The rows are grouped in 4 ways, from coarse to fine. Each group lies inside one group of the grouping before and may be the whole of it. The rows also spread widely along 13 directions, which tell nothing about the answers.
Known rows, each followed by its group in each grouping:
[ 17.4 -40.1 -25.1  -6.2  -9.2  29.2   1.5 -15.9  -2.6 -18.9  -5.2 -15.2
 -22.6   0.7  -6.1  -0.2 -23.2  -6.4  21.2   1.1   5.6 -12.7  -1.5  22.7
 -26.0] => fas zatad rada Lesut
[  0.7   9.0  -1.2 -17.0  12.8   1.3 -37.9   4.5  11.3 -17.1  12.1   3.2
  28.0  27.8 -23.3   6.8   5.2 -33.2 -23.0 -12.5 -16.7  27.6 -31.3  -3.0
 -21.5] => fas zatad lub bulef
[  8.4  -5.4  -1.7   0.5  53.1   9.6 -14.4  -7.3   2.2 -12.0 -19.1 -27.0
   7.7  16.0  -7.8  -0.5 -32.6  33.9   3.6  -0.9 -11.0  22.8   0.7  13.9
  21.5] => tiku bozun zonu zupif
[ 18.7 -28.2   9.3  44.6  13.1  31.2 -14.6 -18.5  -4.4 -15.4 -20.1  32.6
  32.3  -2.5   5.1  36.5   0.4  -7.2   0.2 -30.3  17.4   4.5 -18.5   2.9
  12.5] => tiku bozun zonu Nelu
[ 24.1   1.7  -8.8 -13.9 -10.0 -13.2   1.1  14.9 -18.5  15.9  -2.3  24.0
  -0.6 -15.8 -25.0   5.1   6.5   4.5 -23.7   3.9  -0.1  -9.9 -17.8 -21.9
 -21.9] => tiku Rosi lavib sal
[  4.6 -12.0 -18.8 -20.5 -12.3 -21.4  28.4   9.1  10.2 -22.3   1.8   4.3
   4.0 -15.2  -5.1  23.0 -31.0  -0.3  -3.5 -15.3  -9.2 -15.6  10.6   6.3
 -29.4] => fas zizo sepe zar
[ -5.4   4.3   2.1 -16.9  -5.9 -16.2  12.6   2.2  10.1 -18.1   2.4  -1.2
 -15.5 -21.8   6.9 -13.0   0.1   0.0  22.3  19.6  10.1  -8.2  20.6   4.3
  17.8] => tiku Rosi lavib bogeb
[  4.7 -27.8  13.6  30.7  -6.8  34.6  -4.7  -5.4   3.5 -44.1 -29.3  15.6
   0.0  -1.6   5.0  14.0  -7.2 -31.9   5.1 -21.6  -8.6 -14.5  -1.0  14.7
  -1.2] => fas zizo sepe nor
[ 23.8 -41.6 -17.4  -0.4  31.7   5.0  45.9  -1.1  -7.8 -15.2  -2.7 -12.9
  -0.8 -10.9  -2.1   8.7 -35.3  24.3  -3.8 -10.4  -7.6  -2.7   0.7  11.6
 -13.2] => fas zizo tufi mipel
[  2.9   1.6   3.4   8.6   0.2   0.9   0.7   3.3 -16.1  23.3  19.9 -34.6
 -13.4  21.2  10.0 -41.1  38.0 -24.8  -5.3  14.4  20.5  15.1   3.6  -9.9
 -19.5] => fas zatad lub fubiv
[ 12.4  -5.6  -2.9 -40.1  16.6 -21.0  17.0  18.8   0.9   2.8  23.6  23.0
  14.2  17.5  -0.5  -0.7 -13.8   8.7  -8.1  21.7  20.6   1.9  -4.0   2.0
  19.9] => tiku bozun Funop sez
[-29.3  -1.5  22.6 -13.2   5.9 -11.8  10.2   3.9   2.7 -22.5   7.3  -0.6
  11.1  -6.0  -8.7   8.7  -9.3 -22.8   2.6 -21.9   4.5  22.0  18.4   8.1
  10.1] => tiku Poza zefum kula
[  1.9 -22.1  11.6   8.4 -14.8  27.8  25.3   8.6  11.2 -29.0  -4.0  23.6
 -16.3  17.7  10.3   4.1 -20.3 -46.1  -0.2  -9.4   7.7 -11.4   7.6  21.9
 -19.2] => tiku Poza zefum vom
[-27.9   8.9  30.1  16.5  15.3  18.0 -31.0 -12.4  15.8 -45.8 -20.4 -29.2
 -10.7   1.3   4.4 -15.4   4.7 -28.1  26.3  -7.3  -5.3  21.3  24.3  16.6
  31.3] => tiku Rosi gosi Nunof
[  3.6   6.4  30.1  31.0 -20.4  19.4  21.9 -21.0 -23.2  18.5 -18.1  35.4
 -18.6 -18.1   2.1   2.4  31.9 -18.6 -16.6   8.5  -3.0 -13.9 -21.0 -14.7
  -6.4] => tiku bozun Funop Vin
[ 16.4  20.9  17.5  26.5   2.1   5.2 -29.8 -15.5  12.7  19.9 -31.6  13.4
  -6.1  -2.2  -6.5  24.9 -16.6   0.7   4.0 -26.9  20.6   4.7   8.2 -12.8
 -11.8] => tiku luf dor bim
[ 44.1 -41.1 -13.6   7.4  32.4  12.9  -7.6  13.9 -17.1 -11.1 -20.3 -16.6
  -3.5   1.7 -19.8  -2.1 -32.1  17.4  -1.8 -20.9   0.9  -1.7  -1.9  -0.5
 -14.8] => fas zizo sepe zar
[-10.9   0.2  -5.7   7.3  31.8   9.7  -3.2  -5.0   2.6  11.7   4.9 -34.7
  16.7  48.7  13.2   0.0 -14.4   4.8 -11.9  -7.7   5.3  27.6  10.6  14.8
  -3.6] => fas zatad lub fubiv
[ 29.1 -14.3  14.8   0.0   4.9  -7.1  -2.7  39.3 -10.2  -1.7 -14.1  29.0
  -4.4   2.7  -6.2  -7.0  -8.3 -12.2  -8.3  -9.4  20.4 -21.2   8.3 -13.3
  11.8] => fas zatad lub fubiv
[-10.1  27.3  20.1  -6.4 -31.4  14.3   9.5 -21.4   9.9  36.2   9.0  25.7
 -25.9  20.5   3.3   5.2   4.1 -29.3  -8.8  14.5  14.0   1.4  -2.3   0.6
 -34.1] => tiku Poza zefum kula
[  7.4  14.4  21.6 -29.8  -3.0   1.9 -27.4  -6.2  13.5 -12.8 -15.6  13.2
 -32.9  -9.5 -40.2   3.5 -29.7 -19.3   9.7  -6.2 -11.9   6.0  -3.4   3.3
 -18.3] => tiku bozun zonu zupif
[-20.2  -9.4 -13.1  27.8  14.6  15.3   9.7  -8.6  -2.0  -7.2   2.6 -42.4
  22.1  38.9  29.7  -0.5   2.5  -5.2 -10.1  -6.9   8.2  21.4  16.8  20.1
  -3.5] => tiku luf dor bim
[-15.6  24.3   8.0 -14.6 -23.4  -2.3   4.4 -30.8  30.2  12.2  -1.7  29.6
  -6.2  -0.8  -7.3  46.2 -31.6 -14.7   1.3 -19.8  -0.6   1.6   2.3   8.9
 -33.8] => fas zatad rada Lesut
[ 12.1   2.3 -17.3 -28.3  22.8 -19.4  26.3   0.0  -5.5  17.7  18.1 -14.5
   1.9   8.2 -10.5  -0.6 -18.2  28.2 -16.7  15.0  -7.5  14.0 -10.3  -0.3
 -20.3] => tiku bozun zonu Nelu
[ 23.2  14.9  23.1  36.5  32.1  -2.7  -1.1   0.7 -10.8   7.4 -20.0 -23.5
 -21.2 -20.3  -2.8 -29.6  25.8   5.4  -1.5  -2.5  -2.2  15.0   0.9 -27.2
   1.5] => tiku Rosi gosi Nunof
[ 25.1  -2.6 -20.5  24.8   3.3   0.6   9.1  12.0  -8.3  21.7   4.5  -7.7
  21.8  37.5  22.1  -0.4  11.2   1.9 -33.0   0.8   8.4  -4.0  -6.4  -9.1
 -31.1] => fas zizo sepe nor
[ 20.4  -6.2 -15.9  16.7  14.6   7.8   3.1  -0.3  10.6   2.3   4.8   6.0
  24.2  32.9  20.1  15.1  -8.7   3.7 -11.1  -0.4  16.0   4.2  -7.2   7.6
 -10.0] => tiku bozun zonu Nelu
[  6.9  16.3  24.4   9.9   7.5 -17.2 -14.0  -0.4  -0.1   3.2 -24.6   9.0
  -6.2 -32.4  -6.1   1.5   0.4  13.7  16.7  -8.9  17.7  -1.2  16.3 -18.8
  24.1] => tiku Poza zefum kula
[-18.1   4.9   1.2  28.7  14.0  -0.6  19.7 -12.1   5.5   5.3  15.4 -27.2
  22.0  21.4  43.2  -8.4  26.2  -4.6   0.8   6.3  27.1  20.8  16.3   4.7
  14.4] => tiku luf dor bim
[  3.8  -6.6 -11.6  -5.6  13.0   4.2 -26.5  -3.3  11.0   3.5  -3.0 -13.8
   9.8  26.4  -7.6  18.4 -39.0   3.5   9.5 -22.2  25.8  19.0  24.7  15.2
  -7.2] => tiku Rosi lavib bogeb
[ 27.0   4.7  21.2 -11.9  25.8   2.3 -24.8   2.2  10.9  23.0 -10.1   8.4
 -23.8  15.6 -18.7  -0.7 -37.8   0.7  11.9 -11.7  25.8   9.3  11.7  -4.2
  -0.2] => fas zatad lub bulef
[-21.5  -3.6 -19.6 -19.5  -0.6 -26.4   1.2  -2.2 -18.5 -14.5 -10.6   7.8
  50.1 -19.5  -9.1  40.1 -11.3  38.7 -13.4  -4.7 -11.4  -5.4  -3.0   2.8
  33.4] => tiku bozun Funop Vin
[-18.2  -4.8   6.6   6.3  29.2  17.5  37.0 -46.6   4.0  19.1  14.3 -31.9
  -3.0  12.2   8.9   9.6 -13.6  10.3  -2.5  -3.2  -5.2  35.9   1.7  18.3
 -20.0] => fas zizo tufi mipel
[  0.1  -5.2   1.2 -15.6  -3.1  -7.8  34.6  17.9   1.0   5.1  13.8  15.7
  -7.8  12.9  13.5  -5.6 -10.8  -6.5  -5.2  15.4  19.6  -9.1  19.9   7.9
   5.6] => tiku Rosi lavib bogeb

New rows, each followed by its group in each grouping:
[ -3.0  18.2   4.1 -23.2  -6.8  -8.3  15.6  12.4 -15.5  33.0  -9.0  27.6
  -0.4  20.6  -8.9  15.2 -20.8  19.6 -35.6  15.6  -8.1 -15.2  -0.4  -1.5
  -1.8] => tiku bozun zonu zupif
[ -2.7  22.0  14.5   7.5 -24.7 -27.9   8.5   4.3  -4.4  19.6   2.5   4.6
  -9.6 -21.9   4.0  -7.1  28.6 -19.0  -2.6  -4.1  16.6  -7.5  11.7 -25.0
 -14.6] => fas zatad lub fubiv
[  6.4  26.1  11.9 -11.2  34.1 -20.2   8.2  20.1  26.8 -20.7 -10.2  26.5
  14.0   4.5  -2.0  10.9 -21.5  10.2 -17.2   1.1 -21.6   6.0  -4.3  -4.0
  19.0] => tiku Rosi lavib bogeb
[ 17.6   7.6   8.4  12.7  20.5  -6.8   3.9  16.8 -13.5  23.3  -7.2   0.9
   0.0  11.5 -12.2  -1.7  -4.3   1.1 -29.8 -17.4   3.2  13.5   0.8 -17.0
 -20.1] => tiku Rosi lavib sal
[-14.7  -8.8 -10.5 -13.1  19.6  15.2  -5.0  26.8 -11.9  -6.8  14.4 -28.1
  17.1  70.4   1.4 -20.4  -5.8 -18.4 -37.6   7.9  -7.5  23.6   3.5  21.0
  -8.1] => tiku Rosi lavib sal
[-16.0  22.0   4.0 -25.7   1.1  -1.7 -19.8 -31.8  51.2 -10.1  23.8 -14.2
  -8.8  20.8   4.8   9.2 -23.5 -29.4  32.1  -2.2  17.0  28.9  13.0  21.1
 -17.4] => fas zatad lub bulef
[ -1.4  10.6   7.0  13.4  11.0  23.9  15.4   0.7  24.4 -27.0  -3.9  -9.4
  -9.8  40.9  29.3 -20.8   3.4 -25.3 -15.4  24.6 -24.6  -4.6  -5.8  17.4
 -10.2] => fas zizo tufi mipel
[ 10.6 -13.1 -18.4   7.9 -26.7  13.9  -2.1  -5.9 -16.3  19.8  19.2 -15.0
  -4.0  20.6   3.9 -13.3  30.4 -31.3 -10.8   6.2  17.5   1.6 -12.5  -4.0
 -46.8] => fas zatad lub fubiv
[ -0.3   2.4   9.9   0.8 -11.0 -18.2  -6.4  -7.5   4.8 -39.5 -10.8  -5.7
  -6.1 -54.5 -14.8  -4.2  20.5 -17.7  17.5 -10.2 -16.6  -4.0  -3.8 -15.0
  -5.8] => fas zizo sepe zar
[-13.4  10.2 -16.3 -45.1   4.7 -16.3   7.3   5.4  -6.4  30.0  11.4 -19.1
  -4.4  30.1   7.8  -9.4 -24.0  36.1  -1.0  37.8  11.3  -7.9  21.4  12.6
  20.5] => fas zatad lub bulef
[  1.0 -22.1  21.3   7.7  33.0  14.3 -23.1  20.6 -34.9  -2.4 -11.3 -18.5
   4.7  14.7 -19.2 -25.4   6.5  -6.9 -10.9 -12.4  11.9  23.6   9.4  -2.9
  26.4] => tiku Rosi lavib sal
[ 18.2  -2.0   2.8   9.0  45.9 -22.0  31.0   6.6  24.0  -7.8  -3.2 -24.6
  -3.0  -0.4  29.0  -6.8 -33.4  30.8  19.3  -3.9  21.7   3.7  38.3   5.5
  21.2] => fas zizo tufi mipel
[  3.9  -2.5   3.0  -4.1  -2.7 -33.8  34.8  -1.3  18.9   5.6  11.9  17.2
  11.9 -18.4  12.5  33.9 -28.3   2.4  10.6 -28.0  30.4  -1.8  30.0  -2.4
 -10.0] => fas zizo sepe nor
[-19.5   8.1   0.7 -16.1  27.5 -17.3  16.4   1.4  18.5 -19.2   4.5  11.9
  39.5   7.8   5.6  32.0 -22.8  12.5 -13.7  -9.3  -7.7  18.6   0.1   9.1
  22.6] => tiku luf dor bim
[  9.8 -25.6  24.5   1.8 -10.0  26.3  20.1 -11.1  -7.0   1.3  14.2   4.3
 -42.9  -4.5   5.3 -31.9  18.3 -41.7  23.2  17.3  36.8   2.1   5.7   4.6
  -3.8] => tiku luf dor bim
[ 19.5  16.3  20.3  -9.4  25.6  -5.5 -28.8   0.4   8.1  16.3 -12.4   4.6
  -3.2  11.2 -24.2   6.8 -24.8   4.2  -8.1 -15.8   5.4  15.8   1.8 -11.5
  -8.6] => fas zizo tufi mipel
[  2.2  -7.4   3.9 -10.7  15.8  34.4 -29.0   1.7   2.3 -31.6  -5.9  -8.0
  -8.8  30.4 -22.1 -18.1  -2.9 -29.7 -10.0   9.7 -25.6  18.1 -20.8  15.8
  -9.2] => tiku Rosi lavib bogeb
[  9.4   8.7 -22.3 -37.8 -41.2  -3.9 -14.4   4.6   0.5   1.7  -8.1 -12.7
 -43.2   1.2 -24.4 -12.0 -19.3 -11.4   3.3  16.4 -12.4 -26.6   4.4   5.3
 -50.1] => fas zatad rada Lesut
[-24.2  12.7  17.2 -16.2  -8.6  21.3 -30.2 -38.4   5.3 -12.8 -20.0  -6.0
 -22.0  -9.4 -17.3   2.8  -8.9  -1.7  23.4  16.9 -13.3   6.5  -0.5  17.6
  15.0] => tiku bozun zonu zupif
[  9.5  -3.7 -30.8 -28.1  -3.9 -25.2   4.6  24.6  37.6 -40.7  31.5  -0.6
  22.5  20.2  21.2  -3.0  -3.9 -23.4   7.2  13.4  11.3  -5.2   1.2  11.0
  -9.0] => fas zatad lub fubiv
[ -7.0  12.4  30.9  -9.9  12.9 -19.7 -24.8 -13.0 -21.4  27.6 -17.6 -12.2
  -4.4 -27.2 -43.1  12.8 -13.0  12.1   0.0 -34.3   3.3  24.5  13.8 -20.7
  -3.1] => fas zizo sepe nor
[ 20.6  31.9   2.2 -10.1  38.2 -26.1   0.7  18.5  36.4  -3.8   3.2  -7.7
   1.8  25.2   2.1  -4.7 -24.7   1.1 -11.8  -3.2  -1.1  21.4   3.5  -7.4
 -15.4] => tiku luf dor bim
[-10.3  35.0   8.8  25.1  -0.2  -9.2  15.2  17.8   3.7  13.4 -14.0  16.1
  22.0  31.8  29.0   8.8  13.2  -2.8 -42.5   4.3  -6.5  -8.2   3.5 -10.8
   2.6] => tiku luf dor bim
[  6.9   2.1  -1.0  20.0  15.3  12.4  -4.9   1.9   5.2 -24.1 -19.3  -0.1
   7.9   6.7  -6.8   7.5  -3.9 -11.0 -19.2 -14.9 -26.5   8.4 -12.6   1.2
 -16.3] => tiku Rosi lavib bogeb
[  0.7  -4.0 -10.2   6.5  28.8  -4.8   2.4  13.0  16.7 -23.9  -9.5 -19.1
  24.3  30.7  26.1   5.1 -27.5  16.9  -2.2  -2.9  -1.2  -0.1  20.4  16.9
  19.1] => fas zizo sepe nor
[ 13.8  24.9  26.7  22.0  20.2  -5.5   9.0  -6.2   8.9  15.4  -9.0  28.5
   0.8 -12.1   5.3   5.1  14.8   2.4 -11.2  -0.2   5.2   9.4 -11.1 -21.9
   7.0] => tiku Rosi lavib sal
[ 22.9   3.0 -18.2 -24.8   4.4  -1.8 -34.8   1.3  24.5  -7.2 -17.5   0.4
  -1.4  19.8   0.2  12.8 -46.8  25.9  20.2  11.7  14.2 -16.7  15.2  13.4
   7.2] => fas zizo sepe nor
[  7.2   3.8  -6.5  -7.1  26.4 -12.3 -34.6   2.9   5.1 -15.6 -20.0 -25.8
  12.3  -5.7 -16.8   4.5 -23.9  25.3  14.0 -13.2   2.2  15.6  12.3  -0.3
  13.1] => tiku Poza zefum kula
[ 16.3   0.1 -25.2  -9.2  -8.9   6.5  -6.2  -2.9  -0.3  14.5 -23.0  38.1
  24.6  11.9  -5.2  49.7 -34.6  33.5 -21.9   0.4   0.8 -23.1 -15.6   1.9
  -5.7] => tiku luf dor bim
[-11.5 -11.8  13.7 -23.6   4.8 -10.1  41.8   3.6  18.2 -23.0  12.3   4.1
 -11.5   0.2   9.9   4.0 -30.6 -15.2  11.3  -2.6   4.0  -1.6  25.3  20.4
   3.3] => fas zizo sepe nor
[ -8.3 -23.2  11.5   9.7  33.6  -2.9  39.7  34.2 -28.1  -8.2   7.2 -27.1
   1.5  19.3   9.1 -32.9   4.9  -8.7 -20.4  -3.4   3.7  15.2  25.0   5.4
  16.7] => tiku Rosi lavib bogeb
[ -2.9 -17.5  -5.1   7.6 -15.5  13.7 -12.9  -3.4 -34.2  11.3   0.8  -7.0
  16.2   9.7  -1.0  -5.7  29.9  -7.4 -16.4   6.2   8.3  -2.3  -9.7  -6.1
  -4.9] => fas zizo sepe zar
[-21.5   4.8  19.9   7.1  12.7   1.3  10.8  -8.8  -3.5 -19.8  -9.0 -21.5
  -6.8 -11.4   1.8 -14.3  11.6  -9.8   3.1   1.5 -10.5  14.7   7.8   2.5
  14.2] => tiku luf dor bim
[ 23.6  15.3  -9.2 -24.3  -5.4 -26.4 -27.3  24.9  19.1   8.3  18.9  -6.6
   3.0  28.4   6.2 -16.6  -4.0 -13.6   2.3  11.3  37.1  -3.1  18.8  -8.9
 -12.9] => fas zizo tufi mipel
[  1.5  43.4  15.6   2.7  27.2 -31.2   0.0   9.2  58.8 -46.9  -7.3  16.5
  12.7 -12.0  14.1   8.0  -7.8 -10.7   7.3  -4.3 -17.8  11.1   3.9  -5.9
  14.8] => tiku Rosi lavib bogeb
[ -3.3  -3.6  17.8  19.1   7.2  -2.8 -12.3  20.8 -14.1   0.2 -21.9  16.7
  24.0   7.4  10.0   8.2   4.8  -0.7  -9.9 -14.9  17.4 -10.1  14.3  -7.9
  36.7] => fas zatad lub fubiv
[ -2.1   5.4  22.3 -18.5   1.1 -11.4   5.0   3.5  16.9 -14.3  22.4  13.1
  -9.3  -3.4   4.2 -18.7  15.9 -36.3  14.7  11.9  17.2   6.7   0.7  -3.3
  10.6] => fas zatad lub bulef
[-12.9  12.2  -4.3  -8.7  -6.0  30.3 -45.2 -49.1  16.1  -7.0 -15.0   0.4
   0.9   1.5 -20.9  26.5 -10.7   1.6  12.7   2.9 -12.5  18.9 -20.4  15.2
  -9.3] => tiku Rosi lavib sal
[-11.7  -4.6  33.2  38.6  -1.2  29.7  -2.6  -9.9   9.4 -25.0  -9.7  22.0
   4.6   6.9  25.8   2.6  23.6 -41.3   8.2  -7.1  19.2   4.0   7.4   6.6
  28.0] => tiku Rosi gosi Nunof
